The rows of a group lie close to one hidden flat surface of 10 dimensions, which passes through zero. Surfaces can cross.
In the rows, 128 means zero.
Known rows, each followed by its group:
[135  81 131 106  69 111 102 162  77 143 124  96 111  97 125 183 134 144]
q127
[ 69 137 159 130 110 106 133  87 155 115  63 138 115 173 172 112 150 129]
q548
[157  92 140 113 112 165  97 150  88 158 149  83 107 108  93 128 108 114]
q548
[184 110 124 168  98 156 114 165 143 136  82  61 191  81  99 122 158 100]
q388
[124 150 125 148 120  74 133 143 102 147 119 157 160 139 111 169  87 109]
q127
[105 134 129 159 152 127 125 146 113 116 198  95 181 114 136 115 139 132]
q349
[ 96 122 136 173 137 136 123 123 162  94 181 145 136  88  98  80 143 108]
q823
[145 143 130 136 121 109 140 102 105 106 163 152 157 111  91 193 114  71]
q349
[105 184  98 161 127 126  82 146 148 151  98 110 135 125  81  97 101 160]
q793
[149  74 149 115 122 149 167 118 104  99 152 143 107 139 156 121 157  76]
q793
[154 184 120  93 153 145 131 108 116 148  82 134 117 191 130 112 124 126]
q823
[ 57 147 183 186 112 125 171 100 161 121 127 138 162 166 151 121 115 120]
q823
[148 112  81 123 130 160 161  99  89 133  94  56  82 174 145 109  85 152]
q793
[ 53 165 159 138 163  87  91 125 127 111 154 186 144 148 142 122 124  78]
q672
[112 174 141 155 172 144 153 105 188  88 152 177 168 131 150 144 133  98]
q823
[118 107 123 144 100  66  95 122 110 132 125 114 150  82  81 134 124 106]
q672
[166 132  82 111 128 134 173  94  79  95 170  96 123 140 121 129 154 148]
q127
[135 134  99 137 137 138 163 119 150  88 130 118 147 116 170 191 128 142]
q45
[155 111 126  90 107  82 152 130 117 193  87 148 100 154 123  93 118 200]
q388
[139 142 135 114 128 153 170 104 137 104 183 153 121 130 135 161 144 157]
q127
[122 146  86 124 105 142 131 112 159  94  56  89 102 139 173 148 160 178]
q349
[171  99 143 142  88 152 120 157 141 179 132  83 148  78  71 112 128 169]
q127
[153 111 131 110 106 132 134 119 121 100 124 107 144 109 149 195 162 115]
q45
[175 136  81 124 119  81 131 129 101 112 106 112 172 108 111 168 156 117]
q721
[121 142 119 157 166 123 123 148 124 162 105 136 137 160 116  65  80 108]
q45
[148 106 129 105 107 169 166  93 107 147 123 107  72 155 124 153  81 146]
q388
[ 74 140 186 178 108 153 132 157 125 146 173 134 149 149 115  85 128 125]
q349
[135 116 122 119 174 111 108 114 141 180  65 123 114 144 125  83  56  98]
q793
[ 99 147 136  84 145 115  95  80 111 146  94 121  97 159 138 172  76 110]
q672
[184 116 139 122 110 202 161 102 135 105 165 120 106 114  85  98 175 116]
q127
[143  84 187 156  91 108 197 183 134 162 144 144 197 128 167 149 152 154]
q721
[149 126  82 156 148 160 150 114 159  98  98 116 115 123 140 126 101 112]
q45
[123  91 180 112  91 173 100 152  73 125 180  97 116 121 120 142 162  83]
q388
[ 88  96  84 150 132  96  85 145 124 102 135 114  97  84 129 119 101 127]
q548
[101 140 144 164 155 136 119 103 175 104 141 150 146 112 108  91 127  83]
q388
[129 151 137 111 142 154 159  84 111 138 105 120 107 187 146 144  95 120]
q672
[171 111 100 163  98 144 139 115 139  91 103  76 168  81 104 175 142  84]
q388
[131 171 163 113 112 220  87 157 142 121 141 123 111 139 114  99 198 141]
q45
[ 77 176 108 128 119 120  94 138 124 115 132  90 138 137 151 155 144 198]
q721
[ 87 100 116 140 111  73 126 121  66 126 204 117 121 109  96 142  88 138]
q548
[121  80 101 149 150 111 183  58 136  96 164 101 120 106 131 105 100 126]
q672
[118 113 152 175  66 115 177 142 102 112 171 142 148 127  96 108 171 129]
q349
[116 157 149 153 136 152 141  89 139  98 125 134 148 154 115  93 151  66]
q548
[129 125 126 121 160 130 134  86  99 118 183 124 123 139  92  56 138 103]
q127
[148 149  99 131 134 178 108 114 153  99  83 112 100 120 118 137 125 100]
q127
[101 137 134 145 175 120 146  82  96 111 145 101 164 170 147 101 107  63]
q793
[128 139 117 111  94 114 140 115 135 141 143  98 134 110 120 161 145 228]
q823
[128 157 149 138 203 178 110 136 141 159 198 117 158 135 111  63  91 117]
q721
[154 121 149 109 106 133 170 126 143 117 150 176 123 127 138 151 169 151]
q548
[134 178  85 130 126 145 190 126  92 117 168 157  93 184 126 141 106 190]
q349
[ 51 116 181 133 118 165 120 108 166 114 205 125  98 109 139 107 143 179]
q721
[160 148 152  72 181 144  92 111 152 132 121 162 142 117 142 180 127  66]
q548
[ 96 166 159 128  73 116 113 104  70 127 158 102 149 149  80 141 164 136]
q793
[ 94 194 160 140 145 172 157  81 167 111 122 145 133 184 148 122 135 136]
q823
[154 102 148 116 125 166 154 137 199 100 144 165 126  80 173 210 145 145]
q823
[155 153 109 137 111 143 170 145 136 129  97  82 175 145 169 160 156 187]
q721
[109 167 101 166 125  85  95 172  95 109  96 131 174 140 121 128 143  82]
q721
[125 104 105 107  87  89 110  70 113 145  75 119  58 121  74 118  87 134]
q793
[113 137  81 108  91 133 135 146  81 130 129 153  27 168 116 124 101 189]
q793
[112  57 181 112  69  82 101 114 110 140  98 120 117 101 123 133 155  92]
q548
[119 130 114 126 116 114 151  74 122 152 118  60 127 143 116  78 126 200]
q721
[105 130 117 140  83 130 141  91 139 136 112 102  83 136  98  85 129 202]
q823
[ 97  96 176 170 118 120 152 150 144 141 179 151 156 112 123 111 115 124]
q388
[147  88 162  69 124 184 117 152 173 114 137 158  73 103 187 152 184 157]
q672
[ 80 146 132 133 118 190 118  92  87 125 150  68  76 175 120 113  89 133]
q548
[114 132 180 147 115 162 114 184 130 195 182 115 147 120 101 119  92 179]
q127
[145  99 113 145 129 114 136 120 160 112 179 130 144  52 100 159 117 138]
q721
[170 110 147 119 116  90 138 121 126 139 132 138 180  95 107 161 152 106]
q548
[114  92 121 112 133  53 129  93 118 152  94 100 142 121 149 142  96 141]
q672
[101 115 148 142 113  92 120 134 155 119 120 164 142 102 137 157 129 115]
q127
[ 99 147 198 150 106 163 157 121 149 155 119 130 145 174 143 101 136 138]
q823
[154 114 144 120 155 158  99 140 157 173 130 141 109  99  89 101  77 116]
q349
[112 143 129 151 106 135 145 145 134 137 149 110 146 125 130 147 121 185]
q349
[ 75 160 167 122 131 105 152 111 152  92 154 179 155 151 189 190 159 136]
q672
[164 148 131  88 171 179 102 107 135 127 131 136 106 123 125 182  93  82]
q349
[136 109 152 148 102 164  94 115 122 143 134  61 146  90  71  95 138  97]
q388
[107 154 117 161 150 114 101 124 147 145 124  88 173 112 100  98 103 139]
q388
[ 82  93 146 144 165 151 136 100 140 104 174  90 135 113 179 170  74  96]
q45
[113  97 164  95  89 115 110 133  66 185 169  82 110 130 103 117 114 179]
q388
[150 125 129 108  78 112 121 132 130 105 139 130 142  82 112 176 200 161]
q45
[122 131 119 101 132 111 137 101 108  92 126 189  75 159 131 100 157  99]
q388
[138 126  84 146 171 102 126 144 126 156 118 127 130 134 104  50  86 136]
q349
[169 112 143 105 115 186 139 162 113 130 197 180  73 121  93 110 142 129]
q672
[115 127 179 121 103 125 105 146 134 179  84 126 138 141 131 146 109 126]
q349
[129  88 147 117 135 119 125 113 177 112 143 170 116  78 135 146 139 108]
q793
[100 152 123 161 130 109  95 124 109  98 151  74 198 106 114 141 154  99]
q45
[128 115 133  90 128  83 119 118 113 149 156 144 128 107 125 167 117 159]
q721
[ 95 149 117 151 141 194 109 121 129  91 121  79 107 151 155 134 113  99]
q823
[104 104 113  75 159  55  76  65 144 131 124 129 105  83 122 139 110 144]
q127
[133 152 170 137 107 212 163 103 130 124 138 115 114 167 127 137 134 120]
q672
[162 108 138 126  62 152 110 115  91 108 111  69 136 106  78 102 214  99]
q45
[184 148 120 139 104 191 176 162 110 121 161 158 116 151  92 117 151 134]
q672
[105  91 147 121 127 157 139 120 181 149 171 135  83  90 142 153  76 199]
q721
[119 154 132 139 153 152 134 194 135 127 172 155 152 141 170 136 142 160]
q793
[ 97 154  42 146 165 117 110  88 150  57 136 116 101 100 127 154  98 129]
q823
[144 106 117  98 110 103 197 103  89 150 104 121  96 187 166 134 106 177]
q45
[ 88 117  91 148  85  61 154 120 119 119 102 106 122 131 145 137 124 200]
q548
[132  95 155  85 120  82 133 148 107 148 138 202 106 130 145 157 134 126]
q793
[125  79 146 135 115 150 122 114 148 110 155 104 125  78 129 156 128 112]
q45

New rows, each followed by its group:
[ 85 115 128 159 166  87 147  99 162  85 126 132 165 127 177 100 145 101]
q672
[142 154 126 134 152 173 146 145 127 119 143  85 176 149 172 150 147 142]
q793
[ 84  83 172 123 114 195  50 152 166 125 142  88  83  79 134  97 150 128]
q127
[122 105 121 123  97  53 135 130 106 157  83 115 145 128 135 143 121 155]
q548
[ 84 166 184 141 129 162 125 113 116 117 173 119 160 165 128 106 161 109]
q823
[108 108 116 136 141  63 102 106 160 129  92 150 126  95 112 100 109 106]
q349
[111 123  91 139 159  92 115  79 149  54 148 128 148  83 131 147 152  82]
q349
[159 100 159 124 103 174 133 169 140 121 122 146 121 117 146 130 177 108]
q388
[159  90 113 156 124 158 145 157 171 125  77 124 118 103 151 142 105 108]
q823
[126 112 105  92 156 172 117 121 173 102 127 130  56 119 168  97 148 170]
q349
[163 133 112  82 153  80 150 107  73 172 118 137 128 176 123 112 105 141]
q127
[162 114 129 113 104 130 102 109 111 155  95  77 133 111  86 116 134 118]
q388
[150 182 169  88 134 161  75  98 167 149  79 103 166 123 113 174 154 110]
q793
[159 121 182 106 120 162  93 151 133 188 109 116 145 111 111 174  98  99]
q349
[ 85 178 125 181 150 127 135 147 130 110 190 150 169 138 115 107 118 136]
q672
[140 104 114 140 112 157 126 137 175  99 122  95 135  80 149 140 172 163]
q672
[187  93 135  67 103 114 155  96  87 155  64 133  87 162 134 155 124 101]
q672
[115 107  91 136 137 108 104 127  88  88  79  90 117 149 153  84 156  69]
q127
[157 141 149  81 117 165 147 152 120 137 114 125 129 159 187 196 159 158]
q45
[101 140 167 180 127 153 116 161 117 138 185  82 206 115 112 119 134 109]
q349
[ 95 135 209 125 118 148 136  80 120 130 182 131 153 141 111 133 144  89]
q548
[132 132 188  97 144 182 106 137  92 140 134 137 119 176 147 129 141  50]
q349
[131 141 120 158 146 101 148 139 160 108 148 166 172 108 125 114 150 126]
q548
[111 176 146 108 162 143 151 138 129 121 148 193 120 187 178 149 129 132]
q672
[161 150 151 117 133 138 147 159  95 128 135 127 187 157 160 156 179 105]
q793
[131 138  86 170 109 130 129 142 142  88  77 105 146 119 138 151 143 104]
q127
[135  78 168  77 103  75 159 115 118 136 160 174 118 114 156 167 163 158]
q127
[210 114  96 119 125 141 181 150 116 134  68 127 126 162 147 109 156 125]
q672
[ 84  84 155 141 104 149  97 157 134 131 157 115  89 102 131  99 134 138]
q548
[131 122  99 116 160 128 119  65 156 136  76  86 104 125 127 128  69 123]
q793
[150 194 153  83 100 162 102 149  94 134 110 145 125 173 119 168 184 126]
q793
[102 121 138 137 133  60  81 147  94 192 136 116 157 112  76 108  64 123]
q127
[115 118 150 193 145 101 172 141 185 163 137 148 193 107 131 134  62 133]
q388
[135 112 164 152  97 161 169 154 154 125 173 146 143 113 121 100 178 164]
q548
[144 144  80 111 143  92 122  83 134 159  63  68 138 127 129 163  71 170]
q793
[150 116  63 163 162  86 106 131 158 143  80  89 154  85  95  61  94 129]
q349
[109 155 123 175  61 139 154 150 148 140 101  85 155 132 127 155 132 216]
q349
[140 150 104 166 129 158 169 120 150  77 119 159 118 153 125  74 167 107]
q548
[142  93  89 117 124  71 134 115  46 121 134  90 130 141 116  91 146 106]
q127
[144 143 107 128 151 143 184  71 167  72 151 148 133 131 142 111 173 138]
q127
[101 131 196 113 110  97 158  98 143 137 107 177 144 169 152 120 166 121]
q548
[125 161 113 171 113 196 161 134 114  80 150  99 131 159 127 102 169 125]
q349
[126 139 163 119 159 162 158 115 113 137 186 160 119 173 122  68 134 114]
q127
[191 107 112 108 131 155 178  77 146 146 134  70 133 112 112 114 133 185]
q721
[169 127 124 115  93 106 138 150 112 122 108 111 176 111 139 188 177 137]
q45
[135 105 114 168 102  70 155 147 106 127 121 137 157 124 100  72 158 120]
q388
[114 123 129 145 148 135 108 159 175 119 150 138 141  85 141 123 138 142]
q548
[100 166  97 131 177 103 116 102 136 124  78 107 142 166 165 131  86 122]
q672
[111 142 176 135  82 113 168  78 124  96 149 138 170 141 128 164 189 120]
q823
[100 138 166 142 113 118 122 110 175 142  72  99 175 129 153 128 155 135]
q548
[168  88  91 150 134 100 149 166 165  94 115 185 129  81 137 125 147 103]
q793
[165  95 137 152 112 102 156  77 126 141  81 134 133 126  64  76 110  52]
q388
[107 171 123 174 137 214 125 128 175  73 147 128 118 123 125 139 130 103]
q127
[ 97 149 189 141 122 172  83 157 167 143 116 198 104 125 107 157  91  58]
q127
[108 139 117 107 145 112  97 139 149 152 134  90 147  97 157 195  93 198]
q548
[184  87 135 109  82  87 139 126 150 162  79 132 142  81 103 154 148 154]
q127
[139 145 121 163 147 183 140 103 151 148 107  81 132 140 105 108  63 115]
q388
[132 148 129  89 107 133  64 140  94 133 150  91 125 105  95 129 185 153]
q721
[ 98 147 121 125 146 146 111  98 143  71 186 163  98 108 117 149 132 107]
q672
[131 184  51 146 178 151 149 103 128  69 119  94 137 156 163 154 115 124]
q793
[164 120 100 121 162 108  99 140 121 120 178 124 164  60  91 175 105  94]
q548
[137  86 157 149  88 121 182 101 132  71 191 166 144  96 107 112 204  96]
q127
[129 150 113 133 165 113 107 123 164  90 111 201 124 115 121 126 138  61]
q793
[136 164  94 153 142 136 154  91 162  77 108 129 156 127 133 152 140 104]
q823
[ 97 151 132 179 150 131 119 138 137 131 159 124 162 129  94  45 126 116]
q823
[135 103 105  78 131  80 180  81 137  73 114 152 112 142 211 163 191 157]
q127
[165  85 122 100 115 106 169 139 144 102 127 167 124 108 172 156 189 146]
q672
[131 196  90 117 191 159  93 141 183 110  77 134 135 143 167 137 131 137]
q388
[157 127  82 119 135  54 161 122  98 159  83 111 158 147 144 148  94 165]
q672
[140 154 141 144 137 180 126 135 113 154  84 103 125 180 117  78 111  90]
q672
[138 135  53 116 140  87  75 113 115 101 134 131  95  77  70 147 100 116]
q672
[125 142 117 117 150  44 143  88 107 114 122 180 161 140 123 157 122  81]
q548
[113 117 145 105 102 123 142 139 134 153 128 150  91 141 149 130 129 193]
q349
[120 105 134 100 160 142  71  72 162  94  93 137  76 100 112  69 151  53]
q127
[150  87 171 124 100 150 127 179 166 128 152 173 127  79 129 132 180 128]
q793
[127 218 102 109 123 157 103 156 112 131 111 120 129 165 129 172 140 184]
q793
[115 175  91 129 152 123 105 156  84 161 106  98 131 172 135 153  57 146]
q127
[111 197 131 119 107 112  92 135  93 142 140 152 134 144  86 193 103 131]
q672
[202 102  66 122 120 101 142 151  82 125  72 143 103 131  98 101 130  78]
q548
[174 101 110 105 134  97 131 100 125 111 165 142 138  71  92 163 137 109]
q721
[152 102 150 128  90 176 131 136 131 142 105 110  95 131 106  76 155 128]
q823
[116 150 106 132 174 102 121  85 190 117  99 137 144 115 135 103 120 138]
q127
[174 106 129  78  88 136 150 104 121 107 110 153  84 120 132 196 157 126]
q349
[132 145 126 100 169  91 125 123 157 114 135 194 139 115 155 172 129 118]
q548
[156 135 119 145 114 105 155 131  61 173 103  99 152 174  91  86 105 112]
q548
[187 126 162  79 127 188 173 150 122 175 106 144 102 186 157 112 142 158]
q127
[130 156 142 142 124 147 127 117 135 146 110 163 108 148  87 122  83  92]
q349
[157 143 104 114 145 111 157  98 118 120 110 126 145 146 138 145 129 122]
q721
[114 124 150  98 159 100  99  96 125 167 185 133 123 106  81  96  93 148]
q127
[105 141 107 171  92 174 124 166  69  80 175 100 119 134 122 175 127  99]
q127
[134  45  90 173 108 120 192 117 116 106 155  70 115  99 135  93 112 152]
q793
[120 104 120 123  86 102 136  95 136  96  82 120 111 115 140 152 162 128]
q548
[112 125 170 155 137 178 102 156 138  98 164 137 147 112 135 124 155  57]
q388
[ 81 137 120 144 154  98 108 133 106 122 133 122 140 152 147 100 110 113]
q127
[ 85 143 144 119 149 172 107 153 122 161 173 112  96 149 148 121  82 182]
q548
[125 143 123 115 145  91 104 144 101 151 118 108 170 127 142 179 101 126]
q388
[141 166 134 138 141 159 116 106 120  88 111 136 152 152 113 113 173  40]
q793
[119 106 143 135 109 147 138 114  91 125 150 121  94 148 100  80 132  97]
q388
[144 178 105 117  91 146 136 149  75  97 126 137 119 165 121 154 179 135]
q793
[121 116 164 135 115  65 136 145 121 175 168 159 168 114  92  82 139 164]
q823
[151 110  98 167  96 141 128 150 152 115 113  92 137  76 103 135 132 148]
q721
[111  81  98 170 121  73 112 157 120 141 139 116 130  82  97  86  93 134]
q823
[168 137 156 103 159 142 122 165 131 158 100 156 152 152 157 129 142  92]
q793
[118 140 131 169 143 160 117 191 109 123 133 124 152 156 138  68 149  91]
q388
[145 106  79  94 121 107 141  73 120  62 115 112  99 109 152 157 176 127]
q127
[108 165 132 112 100  92  91 130  65 113 100 117 148 167 121 105 201 104]
q721
[116  96 128 119 175  79 150  98 128 122 110 152 129 156 173  84 114  84]
q672
[113 179  86 164 122 139 183 139 106 113 183 123 138 158 121 136 108 203]
q349
[109 107  87 118 147  91  77  97 140 123 128  64 122  73 114 103 124 162]
q127
[158 151 138 143 159 142 123 181 117 167  92 116 182 163 135  88 132 101]
q793
[167  97 128 103 100  98 158 146  83 126 106 155 125 138 151 191 138  96]
q388
[ 93 103 131 135 102 144  90 164  97 115 143  88 111 115 147 148 132 128]
q127
[107 137 135 181 131 125 172 141 138 143 158  91 185 134 141 109 114 181]
q672
[129 129 131 133 142  62 106 151  89 162  90 144 157 155 101  53 136  86]
q388
[ 90 115 195 156 114 142  72 186 160 177 122 146 133 107 113 111  99 107]
q127
[ 74 144 162 174 106 137 100 123 144 111 182 120 159  99  82  97 150 123]
q793
[179  74 119 136 113 135 128 226 115 173 153 139 118  91 108  87 128 159]
q548
[109 138 162 135 112 131 106 128 111 151 129 124 133 136  98 127 115 108]
q672
[ 80 157 156 109 165 186 110 127 142 105 194 129 113 145 173 152 130 143]
q349
[169 122 131 108 110 139 182 140 117 151 149 119 138 140 139 139 148 194]
q127
[175 149 110  76 145 146 126  68 162 136 133 137  95 101  85 157 108 160]
q127
[150 149 126  63  97 107 116  92  72 119  98 143  96 166 111 144 182 118]
q45
[136 176 139 137 166 165 179  90 181 113 176 172 143 140 124 114 129 155]
q127
[115 117  74 161 137  98 146 130 106  85  95  75 154 145 171  87 165 130]
q127
[121 135 135 153 107 164 116 179 138 153 121  95 141 118 133 146 110 164]
q127
[ 95  84 164 148  98  47 114 126 106 189 123  84 180 103 108 118  96 148]
q672
[160 137 117 159 131 164 144 156 103 154 119  83 150 155 106  57 130 128]
q127
